The same things were measured in two ways. Each way mixes the same 10 hidden numbers, adds some noise and spreads widely along 5 directions of its own, which tell nothing about the thing.
In the rows, 128 means zero.
Some things both ways: the first way, then the second way.
[119 107 135 182 193 112 142 163  89 124 116 129 123 118 153 179 134 142
 149 129 161  60 145 136 129 123]
[129 124 139  93 122 169  85  80  61 110  65 134 150 177 128  84  90 103
 137 112 103  91 150 107 141 172 100]

[141 109 148 134 167 135  67 140  95 137 126 142 104 110 174 103 111 142
 121 122 119  55 146 121 114  89]
[150  91 153 147 115 138 120 121 104 120 169 127 126 105 104 114 171 127
 191  90 101 111 123 137 143 103 121]

[108 123 134 134 171  95 163 150 174 122  76 110 118 112 124 215 127 122
 134  84 117  69 121 159 107  85]
[168 156 147 149 121 133 140 122  83  67 162 191 151  65 135 131 187 111
 119 126  71  88 131 138  83 129  69]

[136 140 112 128  89 109 120 123 100 118 135  96 167 117  88  70 159 138
  95 137 119 179 134 108 174 145]
[121 101 118 131 138 123 159 132 224 197 128 124 103 126 137 148  97 180
  95 146 174 200 112  98 149  72 134]

[143 119 158 112 112  97 146 125  85 105 134 130 138 101  64  72 138 133
 115 108 117 163 173 116 158 130]
[152 143  62 169 140 115 119 143 157 161 116 124 120 123 110 131 178 132
  93  96 153 105 141 130  96  88  48]

[121 139 145  97 104 105 117 120 118 130 138 140 198 115 135 128 127 139
 118 119 135 120 139 136 167 121]
[142 129 132  92 175  40 108 138 140 162 129 114 133 146 145 118 100 126
 122 136 161 139 124  88 160 136 116]

[ 92 118 120 137 147 187 110  28 146 157 119 119 149  95 132 138 185 112
  82 183 170 121 116 112 105 132]
[101 158 105 143 141 106 177 162  69 164 197  89 102 136  57 171 166 122
 136 103 160  93 133 136 106  98 186]

[132 150 116 133 178 124 107 178 103 135  99 164 111 145 191 124 116 149
 134 129 123 107 115 158 106  88]
[155 120  83 189 119 127 122 164  98 101 162 131 113 113 120 132 148 100
 156 123 113 124 109 159 102 131 137]

[109 128  92 133 158 128 156 113 156 107 109  69  97 105  94 188 162 116
 124 118 130 138  97 165 129 136]
[113 106 130  56 125 135 148 119 196 147  91 118 121 132 116 161 107 111
  83 176 148 153 136 120 133 122 166]

[151 155 120 162 157 125 118 139 113 132 124 161  94 148 151 146 131 106
 136 159 129 102 121 159 162 152]
[137 124 109 176  61 131 146 143  74 137 170 170  97  77 151 124 185 176
 123 141 138  94 121 141  85 103 164]

[108 139 137 108 124 145 109 127 130 119 133 118 165 126 147 159 148 117
 154 134 176 108 108 136 167 141]
[137 115 145 107 133  90 126 136 103 126 124 127 153 109 118 108 159 116
 112 122 132  95 125 110 113 129 124]

[132  73 145 160 172 154 107 123 168 146  68  92 165 109 130 151 162 144
  96  92 130  99 127 135 117  94]
[180  29 153 180 137 197 104 122 203 152  99 133 121  32 112 107 144 162
 162  91 156 136 116 114 136  38  68]

[162 117 118 167 143  84 101 225 100 102 107 141  58 136 168 135 144 139
 135  85 113 141 157 160 165 118]
[150 116 132 101 157 127  89 147  74 129 123 131 126 111  99 156 122  65
 136 129 123  99 163 147 123 125  91]

[126  82 139 112  89 100 113 126 108 170 141 130 153 131  96  59 132  93
 122 104 127 145 178  87 148 101]
[115 144 168 139 188  82 126 146 107 128 157 133 155  96 142 115 106 187
 145  70 145 129 136 120 180 118 125]

[ 90 137  82 175 192 150 170  72 151 170 123 139 124 115 140 184 134  97
 102 169 156 103 125 154  84 133]
[ 87 161  96 123  89 124 170 126  72 134 182 136  95 178 134 154 118 161
 155 140 129 123 132 143 147 151 238]

[135 102 185 133 157 114 110  49  73 165 134 154 166  90 116 110 134 160
  65 179  96  62 162 121 118  98]
[115 139  88 108 151  97 122 118 150 178 118 102 114 190 120 135  97 140
 131 111 156 139 143 108 163 131 127]

[ 81 129 125  91 152 155 114  78 131 118 116  98 101  92 140 169 165 131
 124 148 158 103  89 130 102 105]
[115  87 153  72 144 108 163 113 200 135 144  97 146 149  90 141 132 127
 141 103 122 155 123 131 179 106 163]

[119  94 123 165 160  78 140 131 101 162 130 117 139 117 132 156 125 136
 103 134 106  80 155 138 119 100]
[128 112 141 113 150 122 102 115  84 150 117 138 144 147 137 114  68 136
 130 120 129 138 141 108 149 138 104]

[162  80 159 121 136  79 107 181  85 164 149 150 134 146 123  85  79 101
 153  80  97  77 189 135 156  93]
[159 100 119 118 122  58 144 154 115 121 187 123 148 100  93 138 212  82
 114 125 111  94 113 138  90 110 127]

[126 105 152 157 176 118 147 108  87 143 138 117 126  94 120 160 153 137
  99 163 126  86 165 144 120 124]
[142  83  90 148  97 172 117  80 132 156 120 175 132 144 151 108 103 197
 143  74 115 133 151 120 154 102  84]

[108 168 128 102 146  95 138 117 132 122 114 111 146 106 132 173 113 140
 123 138 110  60  99 143 120  98]
[127 151 156  93 115  78 168 110 157 113 165 155 135 138 158 138 130 127
 108 178  89 165 106 103 123 147 151]

[100 222 109 102 140 160 133 155 136 113 115 122 112 118 165 150 154 103
 139 177 170 116  96 117 110 140]
[124 146 158 191  92 163 151  94 115  70 208 182 149 105 162 125 143 188
 187  83  46 144 118 162 136 139 106]

[102 118  70 144 164 124 165 146 144 157 118  68 124 113 114 138 135 107
 109 113 116 146 138 140  83 101]
[128 118 116 142 161 137 109 153 102 154 137  87 122 141  80 166  81  74
 131 132 146 140 125 135  95 134 117]

[ 96 140 120 107 178 107 174 100 131  99 115 109  69  74  95 170 123 135
 117 115 108 105 130 155  74  99]
[142 148 100 160 103 138 168  90 139 152 150 182 102 122 171 120 135 211
 124 132 137 137 109  85 132 110 140]

[137  72 133 136 137  81 192 114 142 139 123  81 166 106  22 128 110  99
 117  68  88 125 175 142 143 117]
[129 152 122  76 147 106 122 119 154 138  77 143 135 124 152 134 112 123
  70 166 160 111 146 101 124 142 120]

Other things, the second way, with their names:
<545>: [107 201 137 108 124 102 159 141  96 116 168 141 111 129 134 181 132 113
 105 182 119 129 139 145  97 148 153]
<307>: [119 118 152 146 133 191 105 134 194 109  85  78 122 119 116 138  98  90
 142 147 131 161 116 147 112 137 107]
<130>: [121 158 128 179 114 141 116 114  61 169 138 117  97 128 132 107 143 179
 155 121 182  88 113  81  97 127 132]
<165>: [149 175 118 153 168  63 137 146 158 101 180 134 143  91 135 165 143 132
 131 116 129 118 119 138 114 143  91]
<573>: [111 137 170 120 105 167 139  67 127 122 129 138 153 173 131  99 129 147
 140 100  71 140 131 110 137 135  84]
<575>: [154  93 100 207 142 156  41 175  75 102 107 103 155  87 113 109 112  80
 147  83 134  94 138 190  76 139  47]
<504>: [138 197  95 178 111 127 145 156 115  66 159 187 122  77 164 137 196 160
 127 110  99  94 146 183 121 126 112]
<353>: [131 147 131 165 115 137 133 111 165  96 147 163 133 113 173 116 136 184
 149 110 101 151 121 140 148 129 102]
<306>: [ 97 142 172  52 153 103 148 108 167 157  90  88 121 198 130 121  87 108
 116 175 137 175 111  74 168 149 175]
<516>: [162  83 122 142  95 114 188 101 154 142 193 171 125  89 125 129 185 165
 130 125 113 132  88  87 111  81 152]
<453>: [114 129 141  60 148 121  90 121 134 136  75  97 141 137 109 153  91  82
 101 148 161 104 157 133 122 162 123]
<217>: [128  64 186  96 145 143  88  76 187 208  70  80 124 150 129  88  79 169
 163 119 183 152 116  48 168 110  98]
<551>: [118 148 122 149 142 147  90 141 117 102  84 135 135 114 161 110  82 148
 132 119 146 119 136 145 138 160 130]
<53>: [119 144 148 153 111 157 112 140 106 126 102 120 121  93 143 113 136 137
 111 151 157 109 119 124  85 135 130]
<416>: [104 193 141 116 123 113 132 114 146 112 140  98 113 177 131 141 140 111
 157 144 111 132 128 131 138 167 127]
<10>: [152 134 117 144 150  74  96 151 125 118 154 163 145  95 157 127 153 132
 122  95 105 120 156 158 134 111  43]
<452>: [126 122 211 114 132 134 129  99 101 133 120 134 132 103 150 101 110 154
 148 153 143 127 105  65 129 136 152]
<622>: [106 114 197  12 153 105 136 100  72 112 103 111 164 153 104 114 101 105
 117 140 130  91 139  89 157 167 200]
<511>: [137 129 154 188 127 167 158 101 119 135 147 174 135  80 161 117  91 203
 124 127 137 154  90  78 100 111 125]
<352>: [162 105 117 138 110 132 124  92  63 123 125 168 157 119 130  88 152 140
 114  96 110  78 119  91  97 128  99]
<38>: [144  95 126 125 103 101 107 158 171 106 115 156 143  65 166 108 185 143
 106 123 120 112 140 165 135 102 107]
<177>: [100  91 155 110 107 149 131 131 193 145  92  93 120 120 122  97 154 166
 134 110 157 133 127 130 169  96 173]
<137>: [139 101 106 115 119 167 121  98 170 205 101 122  71 154 123 138 107 168
 151 142 176 142 135  81 160  91 129]
<583>: [126 128 125  64 145  96 122 113 115 125  79 149 149 141 151 112  91 135
  85 139 148 103 142  98 147 157 156]
<342>: [140 159 100 166 120 139 138 164  53 118 180 145 102 113  95 159 184  94
 146 118  99  97 152 172 103 106 113]
<434>: [141 128 157 130 118 153 117 103 146 104 131 144 127 133 141 125 135 114
 158 131  77 149 131 137 140 130  88]
<61>: [147 111  99 169 132 153 155 133 181  97 135 148 151 101 134 139  98 124
  99 130 108 170  98 143 100 126 125]
<49>: [138  89  88  83  99 148 118  74 124 171 107 160 104 172 141 130  86 151
 136 134 134 122 155 104 165 126 147]
<84>: [146 110 102 117 126 114 159 102 169 137 128 155 136 118 143 124 119 172
 115 118 137 130 112  98 147 116 157]
<282>: [152 124 121 150 158  71 101 127 144 139 161 120 150 121 136 137 109 125
 131 117 134 134 109 114 104 144  63]
<447>: [115 117 144  83  77 153 127 127 179  98 100 129 123 140 137 125 178  85
 106 165  75 147 147 177 131 127 119]
<160>: [114 134 118 118 126 140 101 157  96 128  91 102 110 145 115 124 136  92
 125 138 143 106 147 154 128 138 137]
<559>: [143 135 168 165  98 178 135  96 131 106 139 183 119 120 172  97 145 168
 163 130  70 162 117 115 152 111  90]
<100>: [154 122 100 136 110 133 122  94 193  97 118 171 127 134 184 107 123 156
 154 124  98 151 124 128 175 137 107]
<5>: [125 109 180 109 143  97 141 139 252 147 113 110 147  92 146 123 149 143
  88 146 140 192 104 115 137  90  90]
<179>: [124 109 128 127  85 153 136 127 156 110 141 159 128 124 140 132 143 128
 130 128  80 156 138 177 140 116 129]
<284>: [128 146 121 120 135 115 195 140  99 135 178 135 111 134  97 165 133 111
 120 160 127 136 106 108 119 120 204]
<526>: [129 153 130 137 131 122 171 164  89  94 129 127 141 101  89 115 212  99
  91 114 120  84 121 137  98 107 143]
<620>: [ 94 146 108 106 129 134 100 166 153 149  82  81 100 121 119 152 130 125
 114 136 189 105 165 171 134 122 147]
<414>: [144 155 126 122 118 129 182  81 177  85 127 188 141 143 176  97 135 176
 122 127  80 155 100  93 168 135 150]
<358>: [119 153  60 126 132 114  93 107  76 169  99  86 121 209 108 135  88  96
 116 123 168  88 144 113  97 172 115]
<292>: [113 137  98  74 113 127 185  86 185 120 120 143 122 222 130 115 125 137
 135 127  80 173 126 121 210 133 188]
<608>: [118 110 190 106 105 110 160 105 177 155 171 149 127 109 155 130 135 181
 126 147 116 174 117 106 150  93 132]
<579>: [143 119 126 107 137 121 131 140 100 100 120  95 132 136  97 122 139  65
 141 143 135  99 108 110 115 157 179]
<359>: [122 136 116 110 151 112 152 122  83 103 158 145 147 179 133 131  60 105
 150 124  82 158 119 125 168 168 177]
<507>: [141 170  76 221 144 148 112 147  83 151 128 110  89 121 141 151  67 128
 135 166 189 135  94  93  55 161 128]
<350>: [123 132 138 124  99 145 142  92 141 136 152 156 117 137 148 142 118 156
 138 141  99 152 132 125 130 129 111]
<320>: [145 133 105 147 104 184 123  99 124  97  71 162 141 112 146  96 136 136
  99 124 116  96 127 115 103 137 100]
<594>: [158  83 104 133 120 143  98 150 125 113  98 168 122  83 163 117  96 126
 123 144 135 126 138 146 140 123 137]
<35>: [133 139 195 100  99 151 167 113  90 132 167 173 118  66 120 163 179 128
 103 179 107 111 136 114  80  94 124]
<141>: [126 136 111 126 132 135  90 139  86 123 136  98 115 171 100 140 136  71
 182 106 105 112 157 178 143 144 100]
<535>: [145 102 120 186  88 103 177 176  98 140 205 161 123  49 120 135 210 160
 105 125 132 119 104 146  76  68 158]
<71>: [141 162 144 138 166  97 146 120  94 101 176 164 159  99 139 146 106 146
 117 108 108 117 127 121 110 145 103]

Some of these things the first way, each followed by its name:
[125  90  89 176 148  99 148 131 128 131 115 135  91 151  95 116 115  91
 162  91 143 134 136 125 143 129]
<177>
[118 190 113 104 152 106 129 138 108  79 125 105  38  88 128 157 135 137
 123 146 104 101 101 148 110 123]
<350>
[122 143 102 155 129  67 143 146 140 118 118 123  99 124 121 165 118 111
 127 114 105  90 128 136 143 117]
<608>
[152 110 139 119 105  40 144 161 111 134 133 147 132 123  97 105  96 122
 117  76  75 120 181 143 154  93]
<10>
[123 156 178  69 127 136 123 104 115 166 132 116 204 104 123 128 132 126
  93 168 113  76 134 128 127 107]
<282>
[119 140 105 125 136 156 139  63 153 145 127  73 177 109  68 102 119  93
 114 144 121 103 101 103 127 135]
<53>
[122 121 195  91 143 128  97  94  77 127 117 123 194  86 110  85 120 171
 111 142 123  51 131  84 122  88]
<414>
[135 139 114 141 137 125 115 108 108 137 137 103 159 110 119  98 121 134
 102 147 107  98 127 119 141 131]
<179>
[116  86 113 130 185 135 135 156 132 152 111 108 133 132 131 116  93 112
 157  78 132  95 144 133  94  83]
<579>
[135 109  96 185 174 117 184 176 122 120 151  99 122 103 115 167 137 108
 128  99 147 151 187 172 141 163]
<49>
[127  79 147 131 186  91 138 153 116 147 112 121  90 111 127 161 103 130
 132  84  96  55 162 153  93  68]
<516>
[129 154 120 112  84  77 130 137 139 104 103 115 164 141  90 116 136 126
 140 109 119 132  98 111 186 127]
<5>
[ 88 136 124  97 168 149  88 129 105  81 133 107  22 108 174 204 165 127
 182 145 179  78  66 151 128 127]
<622>
[104 130 109  93 147 134 104  58 139 148 134 102 117 105 138 152 129 121
 107 154 110  85  86 154 108 100]
<535>
[154  95 159 144 158 113 139 151  77 128 119 107 153 120  76  77 119 132
 143 107 115  98 162 107 145 119]
<320>
[120 121 134 163 136 105 110 108 110 132 112 129 210 118 130 115 124 157
 114 138 142  73 119  91 152 121]
<306>
[100 152  90 145 178 146 152 167 150 160  93 132 146 157 175 190 159 112
 143 151 167 134  93 174 116 121]
<575>
[143 171 174 116 140 121 100 128  91 127 101 167 131 126 143 112 138 147
 111 173 112  76 118 116 141 109]
<353>
[151 147 134 154 140 140 110  83 123 120 100 158  85 137 116 132 174 114
 110 173 125 140 102 154 171 159]
<620>
[ 83 168  95 157 144 123 169 135 130  92 123 101 140  99 122 177 147 121
 149 142 186 105 114 100 129 151]
<573>
[113 110 126 120 154 135 163  82 154 140 127  65 124  92  64 162 143  92
 112 122 108 105 129 153 117 128]
<453>
[118 134  61 150 140 106 146 153 124  96 130 116  84 131 114 113 121 111
 157  89 139 170 121 144 138 141]
<160>
[134 153 132 154 150 106 127 212  96 124  89 136  92 151 149 143 168 131
 145 146 133 120 124 117 140 117]
<511>
[128  88  81 137 163 103 155 155 142 150 128  82 132 126 106 133 105 111
 128  69  98 144 143 175 114 100]
<594>
[110 169 114 142 188 142 117 112 146 123  52 117 112 125 150 165 155 155
 113 167 118  75  52 133  93  98]
<307>
[136 117  95 207 163 127 171 140 157 106 101 112 148 101 108 155 152 125
 101  90 146 160 173 152 143 156]
<137>
